Each cloud of rows lies close to a flat space through zero, with a little noise off it, and is much wider in some directions of that space than in others. After each cloud: how many dimensions does that space have?
In the rows, zero is written as 128.

[[153  94 122 143 150 134 123 151 157 102 132]
 [135 151 163 136  84 139 135 150 125 141 126]
 [ 74 160 104 110 126 109 152  65  57 160 125]
 [160 109 141 164 118 135 147 177 144 111 126]
 [111 115 103 142 149 161 167 117  44  68 135]
 [135 112 122 153  77 136 139 145 192 180  92]
 [180 115 131 160 148 101 102 147 212 110 131]
 [141 135 121 146 140 140 147 150 103  76 119]
 [135 114 132 139 145 139 143 147  92  90 143]
 [ 97 144 117 120 118 137 147 103  76 131 125]
 [117 103 126 140  84 165 142 124 136 151 121]
 [142 101 144 131 117 142 115 146 157 134 142]
 [ 89 134  95 122 109 137 150  89 102 157 104]
 [111 145 136 121 125 107 131 100  98 152 144]
 [122 138 130 126 115 113 129 127 137 159 120]
 [160  84 120 162 121 146 126 149 184 115 124]]
 | 7

[[140  83 156 105 151 181 157  82 129 187  91]
 [182 156 109 164 149 121 150 142  74 139 179]
 [109 181 109 137  98 108 133 176 140  97 205]
 [126  82 157 103 164 169 147  73 136 187  89]
 [152  97 140 122 147 165 144  97 120 165  93]
 [136  72 157 114 184 146 122  62 111 175  63]
 [139 157 114 143 146 123 128 135 109 128 165]
 [ 99 122 147 104 122 151 152 122 156 154 149]
 [139 140 120 135 159 160 126 113 126 154 136]
 [142 136 135 134 169 133 141 105 102 160 159]
 [118 105 143 108 166 183 129  83 150 173  99]
 [140 149 123 147 184 115 122 110  96 145 164]
 [133 115 137 119 121 144 144 120 135 140 123]
 [101 112 139 108 103 119 121 131 153 111 107]
 [ 93 142 126 113 107 145 126 140 172 121 142]
 [ 74 140 133 110 121 126 113 132 168 112 147]]
 | 5

[[ 61 120 144 136 116 102 138  71 107 112  27]
 [146 137 113 119 131 126 129 154 120 127 155]
 [129 137 120 126 157 123 139 157  99 134 145]
 [120 137 118 104 148 108 134 137 102 155 126]
 [110 136 140 121 162 120 150 137  78 132 124]
 [135 127 121 127 126 130 123 132 138 132 134]
 [136 141 112 118 154 120 137 167 100 134 153]
 [126 128 133 120 108 124 124 109 136 124 117]
 [ 97 124 126 133 109 112 129 100 127 113  74]
 [ 80 106 113 158 155 115 119 111 156 168  64]
 [159 140 125 111 134 133 131 157 113 125 178]
 [143 117 127 154 113 149 115 130 167 112 140]
 [ 91 130 140 108 127 104 137  95 101 139  79]
 [151 128 132 136 112 147 121 132 146 109 155]
 [147 127 128 145 119 145 125 141 140 103 152]
 [147 134 131 128 137 139 134 152 115 116 165]]
 | 5

[[172 144  83 149 150 110  90 114 103  94 135]
 [125 148  90 120 126  96 146 127  91 147 107]
 [160 117  78 139 136  85  95 117  81 115  98]
 [147  97 106 166 186 110 109 111  59  75  88]
 [175 143 112 142 120 121  97 134 131 119 117]
 [119 137 144 103  60 138 142 134 197 202 130]
 [137 146 124 115  75 135 117 114 198 195 143]
 [156 116 153 142 144 117 120 148  81 134  76]
 [121 142  91 112 115 102 136 133 121 131 111]
 [122 138 140 131 110 155 159 139 144 114 154]
 [141 127 150 141 111 146 135 138 152 140 112]
 [128 130 132 124 124 124 141 133 103 139 139]
 [170 110 109 162 114 146  87  86 156 119 173]
 [186 153  91 150 107 143  81 100 165 106 205]
 [107 135 139 113  87 156 154 149 185 107 154]
 [113 149 130 121 105 160 151 146 182  90 160]]
 | 8

[[103 154  66  81 155 129 144  61 146 156 142]
 [108 146 104 117 161 154 132 116 143 152 138]
 [165 101 185 134  31 112 106 113  79 109 143]
 [106 124 137 142 162 157 119 152 129 159 118]
 [146 119 138 115  87 112 126 102 108 118 133]
 [109 107 136 116 113 132 131 111 104 159 114]
 [121 166 126 144 177 159 121 161 162 128 148]
 [111  96 168 165 155 146 121 203 118 140  88]
 [ 95 148  94  91 153 163 133  64 136 179 151]
 [107 137 129 146 177 158 127 166 147 140 119]
 [146 147 111 123 131 110 131 118 148 101 140]
 [130  91 174 174 144 125 122 216 119 111  80]
 [135 132 144 131 115 125 124 129 121 118 133]
 [139 163  80 106 146 110 145  87 159 101 150]
 [124  62 202 175 111 127 115 216  86 133  69]
 [104 180  52  73 154 136 141  40 160 151 172]]
 | 4

[[105 167 157 145 104 136 166 167 113  96 151]
 [142  95 104 126 137 132  81  98 114 133 109]
 [110 112 132 117 169 138  88 151  74 133 118]
 [ 70 158 126  97  96 139 128 139 106  99 136]
 [102 166 154 151 168 137 173 153 106 137 162]
 [ 87 180 125 154 231  99 175 142  85 123 155]
 [115 138 155 137 112 155  96 119 108 113 134]
 [115 135 128 109 102 127  93 174 101 122 118]
 [146  52 116  95 126 139 107  93 142 122  90]
 [133 119 130 111  83 138 106 128 141 129 118]
 [135 131 125 150 125 126 156 115 136 111 136]
 [106 119 101 128 166 126 144  79 119 117 130]
 [124 123 120 117 109 138 113 131 124 141 127]
 [109 149 116 152 133 133 128 118  97 106 142]
 [103 177 144 135  93 128 129 133 129 100 144]
 [146 134 125  96  77 102 125 162 170 139 113]]
 | 8

[[ 67 204 151 153 135 165 128 125 135  81 118]
 [130 128 133 115 129 127 164 151 124 119 166]
 [159  68 117 115 147 114 110 128 150 171 126]
 [ 92 190 145 117 162 160 130 141 150 108 143]
 [ 95 178 145 133 159 157 147 144 133 103 147]
 [ 95 178 142 140 129 148 162 144 110  86 149]
 [152  81 120 105 146 116 108 128 161 165 129]
 [130 113 127 120 144 130 108 123 154 148 119]
 [135  85 129 142 116 115 128 122 134 132 123]
 [114 160 130 123 140 142 108 122 141 130 114]
 [133 129 125 108 171 141  96 126 157 162 116]
 [178  48 112 128 117  92 149 132  96 153 138]
 [108 175 138 129 139 145 160 145 107  98 152]
 [141 130 114 143  62 105 144 115  79 105 120]
 [132  87 135 139 180 137 131 137 143 145 131]
 [ 92 212 138 134 108 149 155 134 100  80 137]]
 | 5
